There are 10 hidden switches. A switch that is on adds its own fixed numbers to the row, and there is some noise. The rows also spread widely along 16 directions, which tell nothing about the answers.
(in the rows, 128 means zero)
Some rows, each with its switches (1 for on, 0 for off) after it:
[ 69  94  89 103 144 139 115  98 111 139  93 115  93 130 127 151 154 127
 150 110 112  91 148 150 116 164 135 142 113 163 129 143 141 120 176 113
 146]
0 1 0 1 1 0 1 0 0 0
[103 118  82  84 158 120  96 123 107 122 139 139 110 144 104 130 117 151
 135  86 121 143 138 118 112 145 141 111 123 125 155 148 102 113 143 131
 151]
1 0 0 1 0 0 0 0 1 0
[120 155 109 148 168 137 104 125 138 145 120 131 167  89 103 149 117 139
 103 122 122 165 114  98  95 129 127 100 110 118 109 154 150 148 162  90
 129]
1 0 0 0 1 1 0 0 1 0
[164 136  82  40  80 193 132 110 140 123 131  98 175 127 153 125 117 107
 128  77 125 139 178 122  91 132 146 148 153 113 127 138 117  90 149  80
 151]
0 0 0 0 1 1 1 0 0 0
[123 137 126 145 128  95 118  71 121 192 117 109 113 119 144 140 124  89
 120 114 128 116 120 118 130 142 160 114 111 151 108 119 148 127 199 139
  68]
0 0 1 1 0 1 0 1 1 1
[ 89  74  76  93 179  99 152 152 111 138 122 131 121 124 112 127 136 118
 150 120 109 162 121 134  77 144 118 147  87 121 113 127 153 120 217 139
 140]
1 0 0 0 1 1 0 0 0 0
[ 94  88  73  93 153 118 144 115 144 110 107  91 124 127 147 140 151 102
 147 121 104 147 143 167 100 109 146 142  97  93  90 121 117  93 136 126
 115]
1 1 0 0 1 0 0 0 1 1
[121 172 146 100 156 138 115 169  81 132 118 145 148 136 132 164 179 143
 144  97  92 149 173 157 106 109 122  86 179 114 137 127  98  99 111 130
  98]
1 1 0 0 1 0 1 0 1 1
[110  85 158 152 112 166 143 120 116 101 130  88 146 101 158 158 177 111
 141 130 109  70 146 196 136 154 175 144 125 134  98  93 109 106 150 133
  98]
1 0 0 1 0 0 0 0 0 0
[123  84  77 117 100 200 149  73 162  93 129 125 145  78 172 133  94  92
 122 135 131 107  90 126 104 129 131 150 140  88  91 152 107 113 148  76
 122]
1 1 0 0 1 1 1 0 1 1
[139 161 138 113 136 117  88  75 129 156 132 124 154 135  93 114  89 110
 117 114  92 113 114 140  78  87 158 118  97 140 174 150 136 117 206 105
 124]
1 1 1 1 1 0 1 0 1 1
[ 93 130 126 149 171  82  84  67 136 151 126 142 112 110 103 120  74 119
 108 144 131 118  86 137 135 111 152 138  90 146 171 137 156 130 199 110
 115]
0 1 1 0 0 1 0 0 0 1
[126 116 160 154  94 165 125 116 109 119 148 160 137 132 158 171 124 111
 135 109 145  91 155 161 117 182 137 136 184 115 134 134 101 102 116 124
 149]
1 0 1 0 1 0 0 0 0 1
[125 121  71 134  86 204 123  70 164 124 100 148 113  87 166 155  84  78
 109 142 151 102 116 121 136 164 142 150 117 140  94 147 132 137 144  84
 138]
0 0 1 0 1 1 0 0 1 0
[118  85 114 153 118 153 123 120 123 134 153 149 129 109 122 153 149 105
 117 137 108  98 159 139 140 188 154  82 106 127  85 112  90  93 142 169
 106]
1 0 0 1 1 0 1 0 0 0
[123 106  70  81 106 176 123  93 166 126 121 109 158 117 105 119 118  95
 124 128 104 120 159 113  82 146 130  93  98 123  98 168 143 105 147 107
 170]
0 0 0 0 1 0 0 0 1 0
[112 113 157 133 120 184 114 103 133  90 153 130 180 114 105 157  75 111
 117 133 145  91 121 135 109 155 156 140 129 116 161 162 127 123 147  89
 173]
1 0 0 0 1 1 0 0 1 0
[103  86 125 106 138 112 116 101  98  99 136  82  91 147 141 131 154 159
 145  90 128  97 109 158 137 118 164 148 141 118 160 125  90 120 129 132
 108]
1 0 0 0 0 0 0 0 0 1
[ 87 128  29 115 154 126  90  85 142 145  83 194  59  89 179 142 122 124
 148 105 110 147 114 159 102 136 105 142 142 146 106 141 112 136 162  95
 131]
1 1 1 1 0 1 0 1 1 0
[131 111 122 126 104 142  96 113 139 141 108 115 118 153 166 149 189 141
 127 106 112  69 190 194 122 146 147 150 139 146 114 112 105  87 141 110
 140]
1 0 0 1 1 0 1 0 1 0
[133 156  75 106 123 127  96  74 162 134 103 144 109 111 155 116  84 116
 114 116 127 152 102 132 114  98 139 166 126 128 149 136 125 153 145  96
 121]
0 0 0 0 1 1 1 0 0 0
[125  91  84 124 140 126 135 146 124 159 114 129 101 139 155 127 153 147
  97 135 153 107 119 103 157 133 114 130 119 116  97 121 129  89 192 104
 101]
1 1 0 0 0 1 0 0 1 1
[103 149 109 109 164 168 162 158  93 126 108 184 117  69 169 157  98  92
 143 136 135 143 109 147 170 132 134 139 152 143 133  95 105 114 201 114
  69]
1 0 0 1 0 1 1 0 1 0
[ 78  75 111 143 145 186 145 163 122  73 127 120 168 129  94 158 136 104
 138 152 110 120 133 135  79 143 117 115 116  77 108 179 133 106 117 121
 175]
1 0 0 1 1 0 1 0 0 1
[140 166 174 148 151  70 105 125 135 175 135 139 160 127 154 129 121 122
  99 141 130 132 147 157 154 100 152 136 137 120 158  93 131  89 163 127
  75]
0 1 0 1 1 1 0 0 0 0
[ 85 102  98  92 168  83 122  96 139 131 136 112 153 128  95 109 105 111
 146 122  98 162 113 110  63 115 125 110 107  90 140 179 146 114 152 133
 144]
0 1 0 1 1 0 1 0 0 0
[132 113 116 126 107 191 161 112 102 127 127 105 124 121 109 145  88  99
 110 134 151  95  77  69 142 147 156 120  91 134 122 142 129 143 195 117
  99]
1 0 0 0 1 0 0 0 1 1
[155 117 144 119  99 162 107  98 125  93 169 125 150 117 173 138 118 126
 122 101 134 100 136 183 131 128 183 179 142 107 140  92  79  79 151 100
 117]
1 1 1 0 0 0 1 0 1 0
[103 121 112  78 175  83 114 102 141 135 135 137 124  99 139 111 127 115
 132 134 106 133 151 170 178  89 153  67 148 113 154 113  79  57 136 144
  64]
1 0 0 0 0 1 0 0 1 1
[132  93 107  95 109 187 152 175 122 126 135 162 142 125 150 135 161 110
 120 146 127  98 171 128 149 155 104  81 165 109  94 134  99  61 145 127
 119]
1 0 0 0 0 1 1 0 1 0
[ 79  80  66  97 169 140 115 103 124 144 109 127 107 108 104 131 118 129
 125 125 120  96 128 142 134 140 139 134  77 159 140 126 141  93 243  89
 140]
1 1 0 0 1 1 0 1 0 1

New rows, each followed by its switches (1 for on, 0 for off):
[117 153 147 114 142 129 114 142  98 113 129 148 128 165 133 154  73 121
 116 127 157 123  99 130 145 106 153 180 128 113 201 131 116 125 152 112
 125]
1 1 0 1 1 1 0 0 1 0
[136  95  69  70 114 177 126 107 155 118 151  97 187  89 116 128 145  96
 131  99  89 146 181 132  69 150 150  81 109 101  68 149 118  76 150 111
 148]
1 0 1 0 0 1 0 0 1 0
[118  90 149 111 130  91 120  87 107 120 171 126 126 160 124 122  87 104
 144 111 125 109  84 133  92 124 162 157 121 102 178 142 106 126 173 158
 115]
1 0 0 1 1 1 1 1 1 0
[115  85  92 154 142 129  94 100 148 144 118 138 106 106 156 135 175 168
 112 119 115  86 157 181 133 150 130 135 127 136 105 104 108  83 167  94
 135]
1 1 0 0 1 0 0 0 0 1
[ 99  75  86  72 109 134 136 106 125  99 127  40 140 170 138 153 167 106
 156  75 121 146 159 126  61 148 157 164 121  82  93 165 134 128  87 135
 156]
0 0 0 0 1 1 1 0 0 0
[133 144  86 106 137 138  69 113 160 148 103 169 128 116 111 112 140 133
 113 134  81 113 161 178  87 105 113 100 110 160 134 142 137 109 181  97
 163]
1 0 1 0 0 1 0 0 1 0
[119 118 115 112  76 205 111 103 122 111 101 134 100 149 158 147 121 121
 110 133 152  44 128 134 163 133 130 131 170 137 152 172 111 105 123  78
 147]
1 1 1 0 0 1 0 0 0 1
[ 76  89  73 150 143 172 112 133  89 106 104 109  88 141 120 178 160 136
 135 101 126 112 115 124 102 163 139 151 106 132  98 148 128 161 142 121
 143]
1 0 0 1 0 1 1 1 0 1
[104 109 117 155 119 155 105  93 140 124 126 134 139 107 112 157 129  74
 132 134  88  96 164 193  98 167 177 135  74 157  94 110 133 118 174 144
 144]
1 0 1 1 0 0 1 0 0 0
[130 116  98 122 145 104 123  90 161 161 109 125 126  91 159  94 140 131
 122 133 106 120 122 150 115  99 117 113 140 127 117 123 130  98 185 104
  96]
0 0 0 1 0 0 0 0 1 1
[129 129 150  92 133  64 121  94 110 157 139 117 122 162 143  99 125 136
 146 100 115 129  95 119  93  99 130 126 155 111 165 144 124 127 167 144
  98]
1 1 0 0 0 0 0 1 0 0
[104 155  90  95 130 139 113 110 143 144  93 138 136 158  92 128  67  85
 116 132 136 139 129  96  98 118 120 131 113 133 154 181 174 144 156 105
 170]
0 0 0 0 0 1 1 0 0 1
[ 96  91  88 119 148 163 134 134 101 123 139 110 131 124 100 149 109 124
 111 121 150 124 109  67 141 157 146  96  98 104 113 164 126  91 172 104
 126]
1 1 1 1 0 0 0 0 1 1
[ 69 126 101 114 171 162 131 171 124  98 107 156 155 110 114 169  90  85
 135 146 138 153 153 154 133 141 137 146 113 114 141 147 148  92 157  95
 167]
1 0 1 1 0 1 0 0 0 0
[ 70 142 104 130 182 132 101  89 102 136 110 162  96  82 105 139  74 126
 132 133 133 125  82 119 153 129 137 113 118 160 173 146 142 132 203  91
 113]
0 1 1 0 0 0 0 1 0 1
[151 154 145 160 142 152 139 168 104 150 132 160 180 113 113 149 127 107
 120 128 101 145 135 145  66 135 124 134 109 125 110 101 144 124 215 126
 122]
1 0 0 1 1 0 1 0 1 1
[113 188 169 127 151 143 104 114  86 121 151 152 175 121  96 165  64 117
 130  95 127 146 130 129 108 134 165 120 151 120 195 143 112 128 138 117
 135]
1 1 0 1 1 0 0 0 0 1
[103  46  58 130 130 131 115  83 163 127 133 125  93 123 140 112 116 122
 114 151 147 100  93 102 138 148 126 128  96 101 101 158 125  88 168 107
 132]
0 0 1 0 1 0 1 1 1 0
[ 94 101 141 111 134 149 134 127 119  96 111  79 162 138 112 147 158  96
 157 129  90 106 137 186  56 115 151 163  88 122 112 142 163 124 177 109
 158]
1 1 1 0 0 0 0 0 1 0
[148  79  87 105 102 137 111  69 134  98 177 110 130 143 158 118  86 131
 116  84 144 121  86 117  82 121 158 184 133  69 145 146  81 110 137 107
 137]
1 1 0 1 1 1 1 0 1 1
[141 143  65  90 104 141 108  98 135 103 134 116 120 145 156 138 104 109
 125  85 126 172 131 121 104 109 161 144 135  78 116 138  88 111  76 124
 125]
1 1 1 0 0 0 0 0 0 1
[105 158 100 124 130 146  98  95 156 110  89 158 132 109 167 142 123 106
 152 114  98 136 144 192  69  98 112 139 184 111 131 167 115 125 103  87
 156]
1 0 1 1 0 0 1 0 1 1
[119 120 116 119 106 160 139 142 111 101 130 110 146 155 120 159 122  93
 133 111 126 146 126 114  78 147 145 149 117 100 105 150 134 158 108 149
 146]
1 0 0 0 0 1 0 0 0 0
[108 111  47  88 162 149 134 118 150 122 106  91 157  89 117 123 125 109
 126 120 110 182 104  91  80 103 132 113  89  93  77 171 153 122 177  79
 123]
1 0 1 0 0 1 1 0 1 0
[113 151 114 105 166 160 101 150 100 146 123 183 136  88 119 143 141 146
 129 117 106 128 156 142 134 143 118  77 150 150 133 130 112  81 192  94
 123]
1 1 1 0 0 0 1 0 1 0
[120  89  50  71 139 197 124 176 130  77 124 124 156 124 118 115 140 143
 136 121 101 141 137 134  77 108 106 133 112  94 124 153 117  82 163  78
 183]
1 0 0 1 0 0 0 1 1 0
[137 142  81  91 130 117 109  69 154 150 133 122 139 112  90  96  90 101
 119 114  90 152 112  99  84 103 143  66  94 124 121 155 121 132 159 141
 112]
1 0 0 0 0 0 0 0 1 1
[106  85 122 109 133 169 148 137 116 119 119 115 146  94 141 131 164 110
 142 143 109  99 128 154 104 135 119 123 134 130 101 142 149 102 197  97
 118]
0 0 1 0 0 1 1 0 1 0
[147 147 110 111 102 108 107  66 151 181 136 130 138 138 142 122  97 107
 116  99 140 139 144  87 113 156 143 113 144 121 123 145 129 115 146 125
 119]
0 0 0 0 1 0 1 1 0 0
[165 132 117 128  96 165  90 151 124 140 136 122 142 182  93 118 152 133
  75 144 107  77 154 116 133 104 141  88  88 124 127 132 109  84 150 132
 126]
1 1 0 1 0 0 1 0 1 1
[139 169  78 132 126 161 150 119 133 152 101 152 122  88 167 146  80 105
 110 121 160 175 103  78 147 137 126 135 144 115 105 122 130 139 150  96
  92]
0 0 0 0 1 0 0 0 0 1
[ 87  78 122 123 169  84 145 115 158 130 123 164 136  95 160 113 135 112
 157 152 107 126 129 190 106 127 105 128 158 101 126 132 122  81 172 125
 123]
1 0 0 0 1 0 1 0 0 0
[115  71 109 103 118 159 140  95 120 124 136 107 121 110 122 112 145 128
 131 134 102  72 108 128 122 129 134  90 121 129 124 144 107  99 182 122
 108]
1 1 0 0 1 0 0 0 0 1
[ 82 108 128 149 172 113 125 133 117 127 122  98 141 131  75 153 150 116
 124 148 102 137 118 105 111 127 138  61  88 103 103 164 139 130 122 157
 105]
1 0 0 0 1 0 0 0 1 1
[103 139 123 150 125 150 143 108 120 158 131 194 129 116 132 165  50  89
 114 135 175 131 105  66 144 199 124 118 149 119 124 160 133 133 160 118
 130]
1 1 0 0 1 0 1 0 0 0
[ 80 132 106 140 174  96 123  61 148 142  94 142 120  78 149 129  83 112
 146 126 115 139  82 155  99 107 131 152 134 126 150 148 141 144 186  90
 116]
1 1 0 1 1 0 0 0 0 1
[111 129 128 101 163 125 111  96 134  80 170 101 188 115  99 122  62 119
 132 103 126 166 102 119  91  95 167 124 134  61 175 168 102 103 121 107
 138]
1 0 0 1 0 0 1 0 1 1
[127 122 116 112  97 174 101 102 149 107 131  67 188 145 120 151 135 104
 115 112 117 115 173 132  87 132 168 134 109  95 112 167 137  90 104  89
 166]
0 1 1 1 1 0 1 0 0 0
[129 139 100 149 116 166 126 159 130 152  84 217  92 123 161 142 138 129
 115 153 129 102 135 143 137 155  76 123 161 152 118 128 124 128 159 112
 143]
1 0 0 0 1 0 0 0 0 0
[ 99 111  85 129 161 152 116 150 107 115 124 133 137  91 121 155 177 137
 140 106  93 166 134 128  75 147 117  92 134 107  76 155 124 135 130 121
 124]
1 0 1 0 0 1 1 0 0 0
[126 149 114  99 109 161 126 152 112 139 109 140 126 177  89 140 102  95
 109 149 125 108 131  79 141 126 129  78 103 132 150 168 127 120 136 148
 130]
1 0 0 1 1 0 0 0 1 0
[ 96 112  95  85 169 148 133 172  90  88 118 123 112 128 123 133 132 123
 139 145 103 130 108 157 158  81 152 139  86 118 166 102  97  90 173 129
  91]
1 1 0 1 1 0 0 1 0 0
[127 157 129  84 122 163 128 128 144  91 121  82 202 132 116 142  97  70
 126 134 108 155 133 142  83  73 167 144  97  87 129 157 148 115 131  94
 136]
1 1 1 0 0 1 0 0 1 0
[144 134  85 165 132 171  82 131 120 143 128 174  96  93 152 152 130 158
  84 131 151 120 116 113 172 152 131 125 119 144 116 103 107 116 166  90
 102]
0 0 1 0 1 1 0 1 1 0
[ 76  56  90 118 150 184 136 110 138 102 116 107 156  81 127 151 135 109
 138 139 113  88 134 164  92 155 137 147  95 126 101 154 150  88 213  63
 168]
1 1 1 1 1 1 0 0 1 0
[ 92 146  88  98 121 189 124 115 128 137  73 162 102 116 177 169 111 112
 133 124 149  91 153 133 176 152 122 130 172 152 139 149 111  94 147  67
 133]
1 1 0 1 1 0 0 1 1 0
[142 108 179 166 118 168 150 111 102 127 158 140 149  88 164 145 113 123
 115 133 149  73  83 129 146 143 144 132 175 114 143 125  97 113 188 106
  73]
1 0 0 1 1 1 1 0 1 1
